The same things were measured in two ways. Each way mixes the same 9 hidden numbers, adds some noise and spreads widely along 6 directions of its own, which tell nothing about the thing.
Some things both ways: the first way, then the second way.
[29, 1, 15, 19, 4, 10, 11, 16, -16, -7, 5, 24, -23, 17, 2, 11, -3, -9, 6, 4, -18]
[7, 36, 4, -13, 18, 15, 17, -16, 54, -17, -4, -20, 30, 27, 1, 7, 6, 5, 12]

[7, -9, 11, 16, 0, 6, -20, -16, 30, -29, -25, 18, -2, -3, 44, 5, -4, -13, 19, -16, 12]
[20, -21, -9, -12, -8, 0, -25, -3, -23, -12, 24, -8, -23, -10, 8, 2, -23, 11, 14]

[-9, -14, -17, -8, 10, -6, -9, 0, 48, 9, -18, 2, -38, 1, 15, 17, -21, -2, -4, 11, 3]
[-20, -25, -21, 1, -13, -12, 14, 21, -30, -14, 4, 25, 0, 13, 11, -22, 42, -8, -12]

[22, 4, 34, -8, 4, 4, 7, -15, 13, -3, 5, -20, 9, 12, 29, -10, 12, 11, 6, -25, -3]
[38, -19, 13, -24, 14, 18, 42, -4, -12, -31, -21, -16, -8, -27, 8, 11, 8, 9, -19]

[-5, -15, 6, 5, 4, 0, -17, -16, 26, -15, -11, -6, -15, 10, 28, 8, -16, -13, 3, -5, 10]
[-7, 4, -8, 10, -22, -20, -43, -13, 1, -2, 0, 30, 4, 14, -7, 4, -1, -8, -15]

[21, 4, 15, -2, 5, 0, -5, -39, 10, 5, -12, 13, 18, 2, 27, -13, 6, -5, 13, -31, 1]
[-13, -8, -17, 2, -3, -6, -1, 21, -17, -2, 7, 7, -16, 12, 27, -4, 29, -11, 6]

[29, -5, 5, 6, 13, -13, -16, -33, -8, -19, -10, 3, 11, 19, 8, 1, -4, -7, 16, 18, -7]
[-8, 29, -16, 12, -7, -9, 17, 11, -1, 14, 8, 21, 10, 3, 41, 21, 2, 9, 22]

[-7, -10, 9, 18, 4, -1, 2, 7, 5, -36, -8, 3, -21, 41, 0, 9, -21, -28, -4, 39, 4]
[-16, 5, 8, 15, -2, 0, -36, 1, -12, 8, 1, 20, -28, 29, -11, -1, 7, -20, -20]

[17, 5, -8, 13, 20, 18, 2, -6, -25, -12, -19, 24, -11, -7, -6, 6, 12, -7, 19, 11, -6]
[3, -4, -18, 25, -12, -3, -4, 13, 10, 5, -2, 21, -2, -3, 16, 11, 23, 0, 19]

[2, 16, 5, -25, 27, -4, 13, -5, -2, 25, -18, -4, 4, 1, -21, -4, 4, 4, 1, -4, -13]
[7, -41, 9, -8, 39, 14, 21, -22, -26, -6, 8, -7, -1, 13, 4, -11, -4, -33, -21]

[15, 13, -15, 6, -5, -4, 11, 10, -15, -3, 12, 25, 18, 5, -4, 6, -2, -7, -10, 13, -11]
[-12, 23, 35, 24, -20, -16, -2, 26, 38, 41, -28, -32, 4, -28, -12, 0, 4, 15, 6]

[9, 0, 4, -2, 16, 14, 17, -5, -9, -2, 16, 28, -11, -6, 10, -1, 2, 1, 9, -8, 4]
[-14, -3, -32, 8, 3, -5, -24, 20, 0, -2, -6, -6, -14, 4, 11, 6, 3, 8, 21]

[-4, 9, 3, 12, -8, 3, 8, 14, -8, 4, -2, 32, -13, -3, 1, -2, 16, -8, 4, 8, -5]
[7, -8, -10, -26, 36, 23, 22, -4, 4, -25, 10, -28, 25, -9, 9, -15, -20, 16, 27]

[33, -1, -23, 1, 9, 24, -1, 4, 7, -13, 2, -17, -14, -11, 14, 23, -9, 16, 12, -13, -12]
[19, -18, -27, -3, -23, -10, -12, -30, 31, -22, -22, 36, 12, 3, 5, 23, -2, 5, -21]

[3, 1, -15, 5, -9, -13, -17, -6, -15, 8, -6, 12, -1, 9, -9, 13, 3, -12, 0, 22, -16]
[2, 29, 38, -3, -24, 10, -6, 18, 14, 42, -11, -33, 19, -36, -6, 9, -23, 15, 14]

[9, 5, -46, 6, -31, -19, -16, -15, -3, 9, 3, 6, -3, 12, 14, 15, 0, -8, -21, 6, -16]
[-9, 5, 8, -30, -4, 15, 13, 13, 3, 6, -3, -17, 12, -22, 14, -12, -6, 7, 8]

[11, -4, -12, -7, 16, -8, -6, -20, 14, -3, -6, 11, -9, 0, 14, 5, -3, 4, 6, 8, -1]
[-12, 14, -11, 8, -1, -4, 11, 13, -10, 8, 5, 3, -2, 0, 16, 6, -1, 4, 15]

[10, 7, -12, -22, 9, -3, 3, 11, -3, 6, 13, -8, -3, 1, 7, 22, 2, 18, -11, -12, -18]
[3, 31, 1, 8, 12, 4, -6, -5, 24, -9, 16, -25, 3, 30, -17, 5, 0, 9, 24]

[0, 11, 30, 10, 2, 5, -4, 3, -18, 4, -29, 26, -18, 10, 2, 7, 17, -16, 13, -32, -17]
[0, 3, 10, 8, -8, 3, -25, -10, 0, -6, 15, 4, -7, 42, -30, -5, 10, -13, -15]

[4, 14, 17, -3, -1, 4, 7, 3, 7, -8, -14, -34, 16, 15, -13, -6, 7, 2, 6, 12, -7]
[-2, 14, 19, 9, 10, 1, 36, -22, 29, 8, -2, 6, 24, 18, -5, 3, 11, -21, -17]

[-1, -1, 6, -8, 2, -23, -13, -17, -13, -2, 23, 3, 12, 7, 11, 1, -17, -5, -7, -23, -5]
[-8, -4, 1, -6, 1, -6, 7, 6, -2, 3, -1, -24, -13, -6, -2, -2, -16, 15, 1]

[15, 6, 17, 7, 3, 5, 11, -13, -11, 6, 11, 7, 2, -1, -9, -20, 0, -4, 16, 0, 0]
[-16, 3, -1, -5, -12, -5, -46, 17, -19, 17, -13, 1, -30, -4, 13, 7, -17, 6, -8]

[16, 11, -7, -1, -27, 4, 8, -10, 30, -21, -1, -26, 15, 21, 41, -1, 17, 8, -11, -6, 0]
[5, 10, -9, -23, 2, 4, 4, 2, -12, -14, 13, -7, -6, -3, 24, 4, -4, 3, 10]

[-3, 1, -20, -40, 16, -22, -29, -23, 11, 22, -7, -31, 0, -13, 7, 19, -4, 23, -2, -26, -15]
[15, -12, 4, -11, -7, 2, 21, -10, -22, 3, 17, -18, 2, -10, -2, 9, -28, 5, 4]

[10, 9, -3, -27, 16, -12, -5, -17, 16, 1, 8, -27, 47, -14, -1, -6, -9, 18, 7, -3, 0]
[-9, 11, 12, 19, 16, -5, -12, 0, -4, 21, 15, -17, -27, 13, -7, 2, -23, 1, 9]

Other things, the second way, with their names:
Z_842: [0, 3, -6, -13, 20, 21, 41, -8, 21, -18, -6, -8, 13, 18, 1, 2, 14, -5, -2]
Z_524: [11, 10, 16, -3, 7, 7, 26, 6, -4, -12, 7, -18, 10, 0, -4, -5, 9, 8, 5]
Z_960: [-7, 19, 9, 14, 9, -7, -64, -25, 14, -8, 7, 27, 26, 22, -21, -12, -19, -8, -3]
Z_981: [-8, -1, 13, -7, 27, 3, -25, -11, -2, -7, -2, -15, -3, 11, -18, -14, -19, -5, -13]
Z_248: [9, 10, 11, -16, 13, 34, 24, 22, -24, -9, -12, -20, -6, -14, -5, 6, 10, 6, 1]
Z_439: [-21, 27, -29, 23, -8, -38, -28, 9, -7, -11, 14, 16, 17, 17, 7, -2, 3, 17, 21]
Z_675: [5, 11, 16, -13, -14, 8, -7, 8, -5, 6, -17, -13, -10, -9, -5, 14, 1, -3, -16]
Z_811: [15, -5, 9, -13, -27, 9, -9, -6, 13, 9, -6, 1, 8, -20, 1, 9, -11, 6, -1]
Z_165: [2, 14, 13, 0, -10, -1, 15, 2, 17, 36, -4, -30, -1, -18, 13, 25, -19, -6, 12]
Z_330: [-22, -6, -10, 1, 9, -8, 5, 6, -8, 0, -19, 19, 10, -7, 18, -5, 11, -10, -16]
Z_971: [-23, 9, -9, 14, -1, 1, -19, 14, 5, 9, -15, 13, 0, 17, 2, 2, 22, -14, -4]
Z_623: [-42, 18, -36, 1, -2, -13, -24, 19, -19, 4, 15, 18, -12, 38, 29, -3, 16, -11, 11]
Z_505: [-11, -31, -19, -14, 35, 27, 12, 0, -25, -26, 13, 3, -17, 14, -3, -28, -2, -5, 1]
Z_18: [2, -20, -2, 21, 8, -2, 1, 9, 1, 7, -4, -7, 7, -18, -1, -6, 6, -3, 15]
Z_879: [10, 1, 32, 1, -8, 19, 13, 2, 29, 8, -24, -20, 11, -1, -35, -2, 7, 8, -17]
Z_866: [2, -14, -3, 1, -2, 7, -7, -15, 12, -12, 6, 5, -4, 24, -23, -5, 1, -3, -12]
Z_354: [-19, 30, 13, 12, -7, -9, -54, -14, 13, 10, 7, 28, 0, 33, -9, -4, -7, -12, -14]
Z_709: [2, -16, -14, -13, -9, 5, -17, -8, -32, 3, 9, 18, 18, -8, 15, 7, -33, 0, 0]
Z_818: [-6, 35, 26, 10, -5, -16, 4, -1, 2, 23, 4, -6, 19, -8, 11, 6, -14, -2, 2]
Z_889: [10, -19, 2, -2, -5, 11, 1, -14, 10, 3, -22, 4, 1, -17, -12, 12, -15, -2, -16]
Z_237: [-8, 1, -9, 0, -5, -12, -14, 7, 1, -2, -1, 0, 31, -17, 4, -9, -12, 15, 16]
Z_806: [-9, -6, 10, -26, 22, 14, -1, -17, -18, -3, 11, 6, -8, 20, 20, -11, -11, -24, -21]
Z_28: [1, -14, -25, 15, 2, -10, -17, -10, 11, -28, 6, 24, -10, 25, -9, -4, 17, 3, -2]
Z_697: [3, -44, -22, 31, -34, -26, -42, 20, -7, 12, 11, -6, -16, -2, -4, -4, 12, 7, 20]
Z_941: [-17, 25, -24, -6, 28, 5, -16, -24, 14, -27, 22, 21, 28, 48, 5, -11, -9, -5, 13]
Z_333: [6, -10, 9, 15, -1, -8, -3, 8, -21, -7, -18, 13, -11, -15, -9, 1, 20, -4, -21]
Z_499: [21, -18, 12, 26, -14, -12, 0, -8, 4, 7, -20, 19, 16, -42, -8, 11, -4, -1, -9]
Z_421: [-28, 26, 2, -8, 0, 4, 0, -15, 41, 8, -2, -9, 6, 41, -17, -4, -7, -9, -14]
Z_353: [-8, 2, 18, 13, -28, -19, -4, 27, 2, 31, -19, -27, -14, -30, -9, 5, 2, 13, -2]
Z_944: [-15, 0, -11, 8, -10, -6, -8, 4, 17, 1, 10, 0, -4, 25, -3, -7, 22, -8, 7]
Z_123: [24, -44, -13, -23, -30, 4, 32, 26, -33, -24, -22, 0, -28, -34, 14, 7, 25, 25, -21]
Z_360: [11, 12, -5, -9, -18, -2, -51, -13, 19, -6, 10, -8, 2, 15, -2, 13, -22, 9, 11]
Z_336: [-2, -8, 4, -19, -17, -5, -7, -2, 15, -1, 0, -11, -22, 0, 4, -4, 1, 1, -13]
Z_188: [-16, -7, 6, 18, -10, -16, -24, 2, 18, 1, -17, 3, -9, 24, -25, -10, 24, -10, -27]
Z_243: [-27, 4, -16, 15, -7, -14, -25, 2, 12, 17, 2, -4, -8, 27, -8, 4, -7, -5, 5]
Z_751: [-6, -6, -25, -9, -7, -9, -19, 0, -20, 6, 26, -7, -27, 6, 24, 11, -26, 2, 18]
Z_66: [-4, -17, -4, -3, -2, -7, -29, 3, -16, 10, 3, -4, -1, -19, 9, -7, -21, 1, 7]
Z_107: [-12, 20, -2, 32, 29, 2, -13, -13, 42, -6, -15, 23, 28, 25, -13, -5, 16, -13, 2]
Z_608: [3, 17, 27, -16, -7, 13, 5, 14, 27, 7, -18, -35, 21, -12, -9, -3, 0, 15, 2]
Z_168: [-19, -14, -16, 28, 1, -11, 19, 28, -5, 22, -9, -5, -14, 4, 12, 4, 28, -10, 8]
Z_904: [3, 5, 29, -15, -17, -1, -24, -2, -27, 11, 10, 2, -3, 3, -1, -4, -15, -2, -20]
Z_288: [15, 13, -6, -4, 3, 11, -22, -8, -24, -18, -10, 40, 18, -19, 16, 17, -17, 10, -4]
Z_591: [-3, 10, 7, 13, -2, -15, -43, -16, 0, -12, 7, 28, -6, 30, -11, -5, 13, -17, -19]
Z_875: [0, -5, 4, 18, 3, 0, -34, 4, 8, 7, 9, 2, 3, 6, -3, -11, 2, -1, 16]
Z_753: [-4, 17, 22, -1, 4, -2, -60, -47, 31, 12, -8, 35, 30, 4, -9, 2, -38, -25, -25]
Z_126: [-17, 4, 4, -31, 2, 12, 36, 29, -8, 10, -2, -52, -30, -6, 11, -2, 3, 8, 4]
Z_515: [-6, 35, -12, -11, 14, 4, -65, -17, 5, -25, 18, 12, -2, 37, -1, 2, -14, -5, 12]
Z_369: [-18, -6, 0, -13, -2, 9, -12, 14, 10, 11, -18, -15, 7, -13, -2, -9, 3, -7, 0]
Z_983: [8, 6, 9, 0, -4, -6, -27, -7, -3, -20, -8, 18, -11, 9, -5, 1, 9, 1, -23]
Z_808: [2, -20, -2, -8, -9, -1, -3, -4, -4, 10, 0, -7, -7, -13, 5, 2, -14, -3, -1]
Z_610: [-1, -19, 6, -33, -5, 9, 0, -10, -6, 20, 1, -31, 6, -30, 6, 4, -42, -7, 0]
Z_262: [24, -15, 6, -30, 1, 15, 9, 6, -3, -23, -11, -28, -7, -24, 2, -1, -8, 23, 0]
Z_745: [27, -37, 15, -3, -14, 9, 9, -2, -21, -24, -12, 11, -7, -21, -28, -8, 15, 5, -31]
Z_173: [9, -17, 4, -3, -21, -10, -17, -6, -8, -1, -9, 6, -14, 6, 2, 12, 6, -6, -30]
Z_286: [-6, 27, 9, -8, 8, 22, 6, -18, 29, 0, -4, 0, 33, 24, -18, 5, -14, -5, -5]
Z_241: [21, -40, -6, -49, -9, 19, 17, -1, -14, -10, -13, -14, 17, -41, 31, 3, -20, 8, -6]
Z_740: [-4, -1, 14, 1, 2, -4, 32, 4, 7, 9, -13, -18, -1, -6, -5, 3, 3, -2, -12]
Z_965: [15, 5, -8, 3, -13, -2, -15, -19, 1, -4, 4, 25, 16, -10, 8, 19, -25, 10, 3]
Z_933: [-3, -1, 16, 2, -1, 6, 29, 14, 1, 9, -19, -13, -16, 15, 0, 5, 29, -8, -26]

Some of these things the first way, each followed by its name:
[-4, 13, 0, 4, -19, 20, 25, 17, 9, -8, 7, -31, -14, 14, 6, -8, 22, 9, -10, 14, 0] -> Z_515
[27, 12, -11, 24, 8, 17, 26, 28, -22, -2, -15, 56, -75, 10, 10, 18, 19, 1, 6, -12, -26] -> Z_123
[5, 9, -10, -5, 10, 12, 15, 12, 20, 3, -15, -22, -23, 4, 2, 1, 5, 9, -9, 8, -5] -> Z_591
[-2, -2, 2, 0, 5, 12, -2, 2, 12, 2, -4, -17, -8, -12, -7, 2, -11, 1, 11, -4, 2] -> Z_944
[10, 10, -2, 18, -10, 7, 5, 5, 10, -6, -21, -1, -3, 6, -6, -7, 7, -8, 9, 20, -5] -> Z_354
[3, -4, 32, 28, 6, -7, 13, -5, -24, -3, 8, 56, -54, 26, 5, -15, -12, -29, 10, -12, -3] -> Z_126
[-15, -9, -4, -6, -1, 4, -10, -11, 36, 6, -4, -25, -9, -13, 0, -5, -15, 0, 11, 6, 12] -> Z_610
[4, -4, 8, -7, 1, -29, -17, -25, 19, -12, -4, -18, 24, 30, 19, -2, -14, -12, -12, 18, 0] -> Z_818
[19, -9, -1, -13, 2, -5, -8, -17, 21, -5, 7, -2, 7, 11, 27, 16, -13, 2, 1, -12, -5] -> Z_842
[9, -6, -4, 17, -7, 2, -9, -8, 10, -13, 3, -13, -12, 6, 12, 1, -24, -12, 3, -11, 0] -> Z_336
[20, 10, -38, 4, -14, 2, 1, 5, -11, 16, -6, 10, -25, 5, 0, 21, 11, 4, -9, -1, -28] -> Z_241
[25, 7, 22, -5, 13, -1, 16, 3, -7, 6, 0, 9, -7, 21, -5, 3, -4, -1, 5, -8, -20] -> Z_933
[11, -8, -4, 2, 17, 0, -24, -22, 3, -4, -19, -6, -8, -13, 7, 6, 0, 2, 22, 2, -2] -> Z_965
[-6, -19, 13, 8, -16, 6, -35, -16, 30, -21, -6, -52, 17, 1, 8, 7, -20, -11, 20, 13, 12] -> Z_811
[13, -7, -14, -9, 18, 9, -10, -13, 13, 4, -7, 2, -8, -19, 7, 12, -10, 7, 18, -3, 0] -> Z_889
[-15, 0, -21, 7, -6, -2, 2, 12, 6, -20, -3, 7, -10, 17, 5, 12, -7, -14, -16, 30, 4] -> Z_66
[-19, -3, 39, -5, -15, -4, 2, 3, 33, -36, 15, -20, 24, 27, 39, -6, 1, -6, -8, 0, 20] -> Z_439
[-3, -1, 9, 1, 11, 17, -3, -6, 35, -21, -24, -9, 17, -11, 20, -4, 9, 0, 18, 17, 18] -> Z_499
[15, -4, -17, -5, 11, -9, -13, -28, 9, -16, -3, 7, -2, 3, 28, 10, -13, 0, 3, -18, 0] -> Z_751
[2, 20, -2, -4, -15, -1, 2, 6, -39, 19, 1, -2, -5, 7, -26, 6, 24, 4, 2, -5, -29] -> Z_286
[7, 1, -4, -30, 41, -5, 5, -20, -18, 23, 13, 2, 3, -12, -20, -1, -14, 10, 5, -8, -7] -> Z_168
[0, 12, 3, -1, -5, 12, 25, 5, -23, 0, 9, -4, -4, 19, -16, -3, 15, -4, -4, 13, -7] -> Z_971
[10, 2, 6, -8, 0, -12, -18, -14, 34, 25, -28, -19, -3, -6, 1, -1, -2, 3, 13, -1, -10] -> Z_904
[-2, -13, 25, -3, 6, -24, -18, -25, 2, -22, 12, -1, 14, 31, 23, 4, -29, -22, -8, -10, 5] -> Z_740
[8, 5, 30, 16, -10, 14, 14, 8, 17, -22, -4, -19, -2, 20, 16, -12, 6, -5, 3, 6, 4] -> Z_983
[3, 13, -4, 1, 26, 12, 5, -8, -29, 38, -15, 15, -35, -36, -33, -17, 10, 7, 25, -19, -12] -> Z_808
[10, 2, -10, 7, -12, -6, -1, 10, -18, -4, 16, 10, -19, 20, 15, 18, -1, -4, -17, -8, -19] -> Z_262
[8, 9, 19, 4, -13, -4, -5, -2, -27, 28, 11, 7, 5, 0, -14, -3, 8, -8, 7, -13, -20] -> Z_608
[-18, -7, 4, -3, -19, 0, -17, -2, 42, -17, -6, -37, 32, 4, 19, 2, -5, -7, -6, 22, 16] -> Z_960
